The same things were measured in two ways. Each way mixes the same 11 hidden numbers, adds some noise and spreads widely along 7 directions of its own, which tell nothing about the thing.
In the rows, zero is written as 128.
Some things both ways: the first way, then the second way.
[ 96 165 116 123 142  94 130 128 147 171 127 166 119 139 125 146 121  96
  86]
[118 100 132 155 115  92 127 140 131 187 197 135 132 136 109 126 131 123
 167 116 146 150  95 109 137 147 135 127 127 118]

[130 196  97 123 148 116 143 155 136 122 129 105 178 135 133  84 114 123
 109]
[146 127 147 115 151 134 118  88 135 116 143 154  95 140 150 142 122 140
  96 138 138 149 122 137 164 102 116 106 112 144]

[148 133 118 129 152 132 133  79 126  95 152 137 147 102 161 151 139 124
 107]
[140 161 121 134 118 134 172 129 119 126 142 143 107 109 101  88 123 146
 128  88 117 137 139 122 147 131 156 115 148 147]

[112  75 152  95  85 132 111  55 118 131 134 154  79 112 127 104 134 101
 118]
[111 127 132 136 102 125 112 118 115 139 168 143 139 120 133 125 134 110
 146 136 170 138 112 130 142 121 113 145 107 117]

[111 100 118 126  90 139 120  93 135 157 132 116  97 129 131 147 118  76
 122]
[116 121 167 122 130 144 109 139 132 108 124 116  95 137 151 105 133 151
 148 120 108 116 142 149 136 129 111 145 134 138]

[147  97 103  98 155 148 145  60 153 146 106 118 182  87 187 128 131  91
  84]
[103 133 143 145 131 166 137  58 127 114 121 122  68 146 107  97 134  98
  78 184 112 124 175 100 133 139 114 109 110 102]

[108 177 152 106 102 120  96 125 108 160 127 148 110 132 105  91 110 152
 131]
[146 177 126 131  76  94 110 201  97 156 150 124 173  86 112 111 128 163
 239  33 145  94  89 155 160 129 167 129 148 152]

[113 135 171 131 107 141 116 114 105 119 127 129  99 141 103 108 121 141
 144]
[128 129 115 115 132 112 152 139 115 124 117 157 123 125 124 127 131 127
 153 116 135 114 133 148 127 148 135 150 109 159]

[111 147 106 130 156 134 124 115 124 139 156 139 128 124 128 179 160 138
 139]
[137 164 125 141 122 165 160 108 149 129 135 118 124 173 108 133 105  97
  69 168 139 146 101 100 169 127  96  88 138 129]

[128 113 131 135  81 136  90 114 108 152 149 138  59 146 112 143 128 132
 216]
[114 147 127  97 105 112 117 136 125 146 146 143 147 132 121 131 124 161
 170 103 119 139 119 158 151 112 141 122 110 143]

[143  36 108 132 123 141 133  50 173  93  82 130 120  79 128 121 167 128
 195]
[125 168 124 141 107 140 157 127 114 135 119 132 125 132 100 133 138 126
 162 124 117  99 118 138 163 120 143 150 110 126]

[115 178  95 103 104 117 100 152 129 139 138 125 136 123 162 173 104 117
 134]
[104 154 155 101 130 141 138  82 134 127 148 129 103 129 113 115 129 104
 151 163 104 134 150 127 150 125 147 105 127 143]

[141 146 113 157 123 163 123 138 148 145 134 135 153 131 146 107 122 138
 200]
[138 183 107 128  91 146 181 167 109 149  73 109 133 153  40 129 111 164
 160  94 106  55 114 117 189 191 135 134 166 147]

[110 116 106 116 119 125 104 138 118 143 130 138 131 170 164 107 134 110
 177]
[122 125 140 129 139 111 135 120 115 139 109 147 114 157 122 138 144 126
 153 146 122 106 129 126 149 148 124 127  95 120]

[116 188 171 169 160 113 122 146  98 121 134 130 116 166  79  90  99 160
 162]
[139 135 106 103 130 105 149 174 121 125 104 163 146 139 139 157 123 146
 185 117 143  76  94 162 146 163 114 162 116 171]

[143 138 203 205 231 112 172  97 119 107 106 117 159 130 115  86  69 160
 148]
[107 118 159 137 117 154 114  94 131 121 167 153  95 129 147  95 132 114
 100 170 132 170 147 122 110  88 116 133  94  98]

[ 87 113 119  89  74 128 120 126 111 148 144 146 112 129 128 122 135  80
 153]
[127 147 166 140 113 140 128 143 121 133 128 109 127 157 127 137 133 128
 147 133 135 109  98 131 174 127 109 132 136 117]

[137  34 143 126 159  84 158  43 154  89  86 116 126  44  84 171 168  90
 133]
[ 70 102 139 128 131 131 166  59 128 170 138 125  98 173  54 101 137 114
  69 192  80 141 162  90 127 164 107  82 134  97]

[124  95  71 140  92 152  97  94 161 113 144 118 108 154 177 118 168 123
 145]
[135 121 125 148 133 121 132 121 114 129 123 148 108 125 118 113 138 132
 134 117 125 109 136 126 133 138 121 135 115 132]

[102 158 100 130 167 124 143 159 128 128 145 144 122 143 188 165 103 109
 158]
[135 156 138 158 106 156 141 146 136 126 131 137 123 153 115 112 127 116
 153 163 132  98 118 122 146 153 107 166 121 108]

[ 96 144 159 111 141  60 141 130 135  51  77 121 140  81 109 127 108 116
 135]
[112 149 125 140 136 130 213 119 111 138  96 151 112 150  48  88 148 135
 145 156  69  54 144 106 154 202 109 140 177 125]

[ 99 190 114  83 113 121 106 137  88 154 149 138 143 156 123 106 133 124
 141]
[131 139 113 108 145 110 164  99 119 146 101 157 112 146  82 145 126 137
 131 140 102  91 131 134 155 153 140  97 120 154]

[154 131 110 141 165 136 131 111 147 149 109 101 132 127 138 153 133 136
 145]
[158 166 133  78 123 116  84 187 141  89 122 143 139 127 215 151 108 136
 217  82 173 151 117 176 144 117 161 138  70 187]

[100 166 134 142 151 125  66 128 146 187 116 125 111 151 109 165  84 127
  83]
[118 140 147 114 116 122 117 164 120 114 131 125 139 124 156 118 123 110
 183 134 161  87 109 146 137 170 103 140 143 150]

[ 94 217 143 109 163 120 139 249  97 143 144 125 146 149  93 147  89 146
 154]
[124 156 169 111 125 138 135  98 123 136 132 121 120 153 106 139 128 117
 128 142 123 143 119 131 176 106 140  99 128 135]

[149 126 147 151 146 112 137 113 130 122 128 128  96 120 109 172 109 122
 127]
[130 119 112 136 136  90 150 166 133 130 166 152 124 119 157  99 141 172
 167  60 111 149 128 170 121 131 146 158 118 154]

[114 137 170 101 123 110 131 123 122 157 109 153 112 107  53 116 117 112
 109]
[ 96 130 142 123 110 126 125 115 120 155 153 106 131 143 126 163 135 115
 154 139 140 113  90 136 170 117 115 130 123 127]

[174  66 131 166 135 153 157 111 111  71 175  92  80 128 106 132 151 151
 180]
[109 141 117 143  86 143 124 115 112 154 137  98 138 149  85 137 118 138
 109 122 158 113 108 116 185 156  95 124 139 112]

[145 137 120 123 136 113 151 175 151  59 144 135 130 101 146 127 140 144
 119]
[129 112 125 148 152 111 125 132 134  99 158 167 128 118 205 124 159 106
 153 119 138 152 120 173 105  76 113 179  71 143]

Other things, the second way, with their names:
z_620: [119 125 133  34 152  84  77 139 142 106 147 179 143 131 232 196 117  62
 252 160 208 170 121 155 124 136 163 134  28 198]
z_352: [101 138 142  93  89 106 108  95  93 175 135 146 126 114  54 133 118 108
 189 144 157 122 156 116 140 172 186 111  93 132]
z_802: [116 140 154 146 107 135 127 132 126 141 158 111 136 151 121 122 133 119
 137 127 146 147 109 124 163 125 113 133 133 117]
z_733: [109 147 145 136 124 164 124  73 147 110 165 132 112 134 128  94 128  94
  93 187 121 146 146 130 136 111  96 120 125 115]
z_164: [ 87  79 118 142 137 110 140 104 128 147 134 147 109 163 123 118 137 110
  99 179 129 120 143 121  99 180  88 131  94 107]
z_489: [160 175 138 120 126 163 162 125 129 104 118 145 119 141 108 118 110 135
 101 122 137 141 120 118 180 118 121 121 151 154]
z_438: [119 161 122 139  93 140 168 134 118 153 156 124 135 140 108 138 116  89
 132 138 172 145  91 100 158 131 139 118 121 123]
z_843: [156 134 137 141 135 131 124 140 121 100 144 159 110 107 179 108 129 105
 126 102 164 169 128 135 113  84 145 129  87 145]
z_81: [150 124 126 137 139 112 169 127 117 142 128 157 122 149  99 145 119 106
 117 129 167 136 111 120 153 161 137 134 118 152]
z_594: [113 148 106 116 113 135 155 136 118 132  91 123 115 154  94 126 109 110
 137 157 146  75 134 103 145 216 113 111 130 139]
z_180: [142 213 139 120 104 190 118 122 142  81 133  89 125 138 173 130 112 101
 133 123 155 150 108 117 200  82 115 105 131 142]
z_178: [122 134 124 136 120 137 158 140 139 128 134 150 128 162 127 109 119 137
  96 157 125 119 109 130 132 149  83 123 132 117]
z_435: [133 148 161  90 106 148 100 144 126 115 155 138 146 137 155 143 107  94
 171 140 204 171 101 105 174 124 114 136 127 151]
z_309: [150 153 163 120 121 145  99 157 135 101 141 144 107 114 181 128 128 135
 196 112 132 127 114 159 138  77 148 161  98 149]
z_19: [ 98 101 150 116 133 104 118 105 109 151 120 136 111 145  94 122 146 146
 153 139 107  97 148 132 143 170 116 125 127 123]
z_541: [115 102 136 136 146 102 142  96 129 146 162 151  95 135 125 103 136 161
  93 122 101 140 137 147 127 131 125 103 125 123]
z_217: [120 137 144 103 124 109 119 162 139 130 162 127 141 128 164 136 120  88
 208 130 165 135 104 139 136 150 140 133 123 169]
z_795: [139 151 171 140 109 133 105 177 129 119 154  92 126 139 189 137 124 125
 163  86 171 152  87 154 162 100 134 132 120 138]
z_741: [119 133 178 142 117 123 130 149 132 138 182 121 131 149 163 116 136 121
 138 122 150 169  93 130 151 104 118 122 134 111]
z_456: [119 142 123 120 130 126 126 122 130 122 123 125 126 157 139 131 127 100
 145 136 148 143 137 111 149 155 121 110 103 137]
z_569: [105 124 126 144 113 149 121  78 145 144 164 159 126 169 114 135 121  72
  97 232 160 145 122 103 127 140  86 131  79  91]
z_29: [121 133 153 132 114 112 142 138 101 125 144 151 129 117 125  88 139 150
 130 106 142 127 131 154 136 141 124 141 135 121]
z_702: [109 147 168 154 106 134 147  85 113 163 175 104  92 116  85  96 133 125
  97 115 109 156 132 126 147  90 169  84 142 109]
z_428: [117 135 123 168 112 129 151 144 121 153 114 109 135 155  90 133 140 101
 152 143 118  77 107 122 141 158 109 145 127 119]
z_797: [ 99 134 152 103 127 128  99 125 153 124 154 125 131 132 162 126 131  93
 178 169 107 122 125 161 109 106 121 120 106 150]
z_136: [100  98 162 153 108 114 145  79 110 180 195 155 103 131  78 103 129 116
  78 171 155 157 125 115 123 142 131 111 124  84]
z_665: [111 126 136 105 110 135 120 107 119 143 122 157 132 133  81 123 120  77
 157 171 150 143 154 101 115 145 143 126  94 143]
z_133: [126 127 160 101 142 106  94  82 112 110 183 167 105  76 171  95 143 136
 138  85 135 199 157 160 125  53 170 103  97 152]
z_115: [129 166 121  87 144 132 144 154 135  98  76 138 124 147 145 145 125  97
 210 151 117  71 132 130 146 174 129 130 115 181]
z_684: [137 143  93 132 146 156 156 133 140  91  77 145  95 144 123 112 132 153
 145 130  72  64 152 138 141 160  96 165 126 157]
z_301: [127 136 121 162 119 139 137 136 124 118 140 123 135 145 148 148 140 110
 146 133 165 102  95 146 169 139  90 190 115 126]
z_357: [148 173 148 139 126 155 178 137 119 108 110 110 108 168 118 134 117 154
 102 124 152  83  94 122 223 182  87 136 181 130]
z_503: [106 141 136 138 112 151 110 116 155 135 153 105 102 137 146 136 122  88
 158 164 114 123 124 148 115 103 145 129  82 132]
z_472: [125 123 118 154 158 143 162 131 144  87 105 147  89 151 169 101 144 137
 104 154  88  84 140 159 113 141  81 163 109 129]
z_856: [113 148 139 142 104 134 157 135 104 146 119 121 121 143  79 107 135 103
 166 141 140  99 132  83 155 187 129 130 144 113]
z_173: [134 165 149 113 115 111 146 149 107 132 133 142 136 113 119 130 133 124
 196 106 140 103 108 151 158 134 160 135 134 154]
z_925: [ 73 110 144 118  97 114 112  88 113 165 178 147 134 108 121 147 132  59
 154 201 166 114 109 157  96 115 137 136  77 119]
z_708: [111 123 124 109 122 105 133 150 124 140 133 141 131 129 120 118 123 112
 186 134 140 103 129 128 123 188 131 131 129 154]
z_720: [104  99 120 176 104 119 128 154 118 160 127 123 116 140 110 129 137 103
 159 164 138  47 107 137 100 182 102 168 103 106]
z_722: [ 90 113 141 135 138 128 153  74 137 147 158 130 109 144 108 133 134  62
 108 206 125 116 125 131 120 143 114 115 119 131]
z_753: [127 163 106 108 109 140 108 108 126 122 119 144 153 147 118 149 122 102
 160 151 160 131 130 123 167 134 115 133  85 140]
z_390: [152 154 175 143 133 134 126 144 130 106 151 120 105 127 168 116 132 111
 155 108 150 148 115 145 153 105 151 134 124 145]
z_398: [140 151 156 128 122 144 143 163 122 106 102 117 103 134 135 118 118 118
 158 122 143  90 124 141 144 159 135 145 138 154]
z_991: [100 129 141 132  96 145 115 133 127 150 142 113 109 138 134 139 119 111
 150 163 135  95 100 124 130 128 114 121 112 113]
z_304: [120 127 142 117 110 123  98 122 119 141 145 123 129 130 137 142 116  83
 143 130 181 161 119 115 133 120 143  98  93 142]
z_474: [115 142 115 197  91 163 156 138 128 156 115  93 149 195  79 147 125  76
  93 198 164  66  75  88 170 184  43 148 140  80]
z_610: [117 122 150 103 134 119 119 132 129 128 128 122 131 151 153 162 126 102
 151 139 156 128 105 149 150 129 118 125 109 159]
z_457: [ 90 121 154 162  95 145 101  98 113 146 136 105  97 107  79  75 139 109
 137 152  97  90 168 137  95 134 136 133 120 104]
z_901: [141 103 113 118 154 137  98 146 155  79 130 166 118 146 232 142 129 118
 125 130 153 173 125 159 101  81  90 165  50 159]
z_142: [138 103 118 163 160 115 173 131 142 114 144 154 109 140 151 100 137 122
  67 117 116 154 128 164  94 114 112 136 113 151]
z_496: [130 134 129 110 158 148 138  89 145 100 132 170 104 133 147 123 133  95
 131 174 111 139 141 117 131 104 112 127 109 155]
z_170: [112 136 119 111 140 138 146 110 149 125 128 145  93 136 119 121 125  96
 178 168  97 116 155 119 115 152 152 134  98 156]
z_90: [126 146 178 128  98 138 115 122 125 145 187 123 117 115 121 107 122 121
 148 105 150 192 124 131 147  84 173 126 124 130]
z_169: [118 150 146 118 136 152 125  58 127 108 129 156 106 144 135 122 139 103
  85 178 117 158 154 131 142  81 119 103  80 113]
z_836: [130 134 155 108 108 106  92 132 121 162 179 116 121 116 125 142 120 144
 197  71 154 177 117 131 172 111 185 116 114 152]
z_877: [108 125 131  73 135 107  95  91 137 139 122 169 136 132 110 156 123  73
 195 193 129 120 153 149 109 142 153 123  65 172]
z_539: [109 122 134 128 117  96 112 108 121 160 175 138 128 133 113 122 136 138
 170 125 141 134 128 129 157 159 134 123 117 117]
z_941: [116 100 118 118 137 125  97 118 140 117 114 173 124 122 134 107 133 122
 132 159  85 111 157 172  62  97 108 137  76 151]
z_126: [128 109 119 148 131 120 151 125 138 140 156 162 104 151 137 139 123 114
 125 156 157 140 117 134 123 152 127 164  81 124]
z_40: [151 183  99 120 114 126 141 168 121 104 108 148 146 132 147 141 125 117
 205  99 164 110 119 143 163 155 147 167  89 160]
z_918: [120 159 162 136  90 174  97 143 123 100 133 120 132 121 150  93 125 108
 140 151 142 114 119 131 130  95  90 139 130 115]
z_26: [123 139 122  71 115 129  94 129 133 122 131 149 126 136 150 146 109 141
 170 107 150 181 145 134 146 113 155 123  72 162]
z_396: [ 92  87 148 192  81 100 101 123 109 198 206 108 140 150 104 122 132  72
 123 163 214 152  96  92 126 180 107 126 104  63]
z_727: [146 163 127 127 125 111 132 183 121 103 115 133 138 136 165 136 136 158
 214  87 147  74 105 173 176 173 122 181 124 153]
z_449: [128 114 101 120 152 143 146 112 138 110  86 161 107 163 123 143 131 123
 122 154 111 116 149 125 133 144  99 158  86 152]
z_536: [107  97 130 106 153  83 153 155 129 126 134 162 105 127 172 138 138 121
 184 139 128  94 127 186  89 170 146 167  87 166]
z_369: [119 135 145 136 111 116 117 142 136 139 167 130 138 146 143  99 128 144
 128 113 128 164 122 147 131 116 122 112 116 116]
z_166: [ 90 116 168 137 103 131 119  94 100 169 127  96  99 111  45 119 132  63
 175 165 131  79 150 103 122 172 165 120 138 134]
z_734: [160 155 130 154 104  87 158 202  96 147 154 135 152  89 107  84 133 172
 186  18 139 110  93 149 153 143 157 134 179 156]
z_410: [124 128 126 166 121 130 125 124 141 151 134 122 121 155 109 126 132 124
 122 152 102  96 113 143 127 127 107 123 109 114]
z_124: [101 113 175 100 122 140 100 106 113 134 117 130 111 118  88 111 133  96
 180 160 119 104 157 114 126 143 131 134 139 151]
z_274: [143 146 140 150  96 104 137 163  90 138 147 148 133 110 119  92 127 157
 141  79 176 117 113 138 150 162 137 132 138 114]
z_585: [123 152  89 136 127 145 171 112 147 116 135 153 141 177 140 148 118 110
  80 185 154 118  97 136 162 156  64 141 105 121]
z_499: [126 143 127 145 112 114 128 146 123 144 159 115 135 128 123 118 128 116
 177 114 153 105 104 116 163 171 118 128 152 135]
z_272: [112 167 145 126  99 147 107 107 120 128 141 104 117 129 118 108 132 141
 148 112 114 134 142 130 169 108 137 112 123 117]
z_236: [120 114 157 121 112 112 106 140 112 157 129 153 130 128  91  98 132 136
 164 123 114 135 143 118 111 127 140 113 116 125]
z_380: [112 147 133  85 136 140  85 112 147  92 108 130 121 130 165 141 129  93
 193 157 112 115 160 170 121 116 137 140  72 176]
z_891: [138 153 137 132 134 171 102 102 157 100 152 112 116 161 179 175 120  73
 144 172 176 144  97 117 190 103  94 149  99 142]
z_638: [128 132 155 132 131 144 155 135 124 127 128 113  97 138 113 127 127 110
 158 127 137 112 121 110 160 158 131 152 154 154]
z_36: [ 63 122 153 132  81 164 115  96 108 162 112  91 107 110  34  99 135  74
 174 187  88  54 159 107 103 154 130 138 143 121]

Some of these things the first way, each followed by its name:
[115 201 135 103  73 136 120 205 115 152 159 133 161 130 120  95 113 120
 128] -> z_610
[ 85 114 125 106 109 140 125 131 163 157 101 150 107 111 113 130 146 120
 145] -> z_474
[134 132 145 136 179 136 155 101 126  77 141 128 161 120 145 104 156 154
  88] -> z_843
[120 164 138 112 150  88 138  89 164 159  91 143 199  68 124 117 106 104
  50] -> z_217
[107  92 134 125  85 122 173  87 116  54 147 112 109 105 118 132 154  85
 111] -> z_638
[104 114 127 111 137 156 133  78 171 173 124 161 146  72 120 132 124 106
  73] -> z_36
[143 114 131 144 133 147 131 100 157 124 113 111 149 116 116 100 159 161
 121] -> z_304
[119 130  98 158 203 151 149 154 150 113 148 128 168 145 130 139 140 133
 117] -> z_81
[131 128 106 114 145 139  79 119 165 152 108 119 118 125 126 140 118 137
  79] -> z_133
[109 115 142 152 156 135  90  73 142 153 128 143 127 134 101 123 118 138
  95] -> z_734
[101 151 115 102  84 120  97 181 174 116  90 136 108 124 167 151 125 114
 130] -> z_856
[131 116 113 173 176 150 145 154 191 121 102 112 129 102 113 173 109 137
 146] -> z_90
[155  67 144 107 168 119 193  69 107  57 124  95 157  76 129  89 145 118
 141] -> z_352
[158 145 155 159 106 132 167 128 111  81 169 129 123 134 154  82 151 145
 155] -> z_901
[ 93 153 116 136 160 147 103 121 115 175 169 150  88 155 116 152 141 153
 131] -> z_941
[108 149 114 136 160 154 125 120 122 143 160 148 149 133 154 129 120 126
 128] -> z_489
[122 141 118 131 139  98 113  91 107  98 140 122 134 140 149 147 151 138
 143] -> z_115
[ 98 170 128  91 130 119 164 125  53 113 200 159 109 152 159 128 123  86
 120] -> z_309
[112 168 119 123 134 113 140 153 134 125 124 138 138 124 184 111 105 130
 166] -> z_569
[127 107  96 100  71 149 111  92 128 146 133 101  92 120 153 153 147 135
 166] -> z_380
[157 128  97 150 149 144 111 168 138 130 147 106  80 156 150 186 119 153
 178] -> z_272
[104 170 146  86  60 151 119 186 144 167 113 147 109 125 132  94  85 112
 117] -> z_301
[103 108 131 132 105 154 119  97 120 125 156 122 101 124 100 173 157 133
 125] -> z_142
[133 144 122 161 140 128 112 103 115 131 143 120 134 156 160 140 104 127
 153] -> z_472
[139 178 151 142  94 141 102 131 123 123 145 139 185 109 132  49  81 160
 164] -> z_925
[143 177 191 150 115 103 147  96  72 111 137 114 190 124 114  67  70 115
 137] -> z_536
[157  94 115 168 164 153 109 105 197 126  59 112 132 124 154 122 129 172
 185] -> z_40
[107 156 190 160 129 149  71 160 119 178 111 123 123 165 116  96  40 150
 162] -> z_29
[ 99 163 143 144 108 129  85 158 126 118 110 114 114 154 104 114  97 161
 179] -> z_173
[117 110 146 137 159 147 133 125  88 182 190 171 133 152 150 143 101 106
 138] -> z_802
[ 77 180 118  97 111 136  87 180 126 174 135 147 102 151 133 160  82  84
 112] -> z_136
[156 114  97 137 151 145 111 100 182 127 129 180 177  80 168 147 159 121
 126] -> z_438
[107 166 131 113 117 122  96 169 142 195 112 135 107 125 127 172  96 123
 147] -> z_369
[102 136 108 124  61 174 128 114 126 131 162 110 170 139 161  78 121 127
 121] -> z_166
[115 169 137 162 126 137 142 160 117 110 128 116  94 174 135 138 100 132
 178] -> z_126
[128 157 115 120 119 152 119 134 136 151 133 123 173 108 130 128 109 132
 139] -> z_702
[166  71  91 172 161 145 113  67 131 147 155 118 165 155 193 110  98 107
 175] -> z_727
[139  82 128 114 158 135 123  75 122 116 143 130 159 108 163 109 121  91
  99] -> z_274
[ 97 180 136 145 151 133 138 171 132 142 160 135 170 143 144  87  90 124
  88] -> z_124
[138 134  79 108 125 154 139 140 206 132  88  90 162  61 152 142 118 126
  98] -> z_457
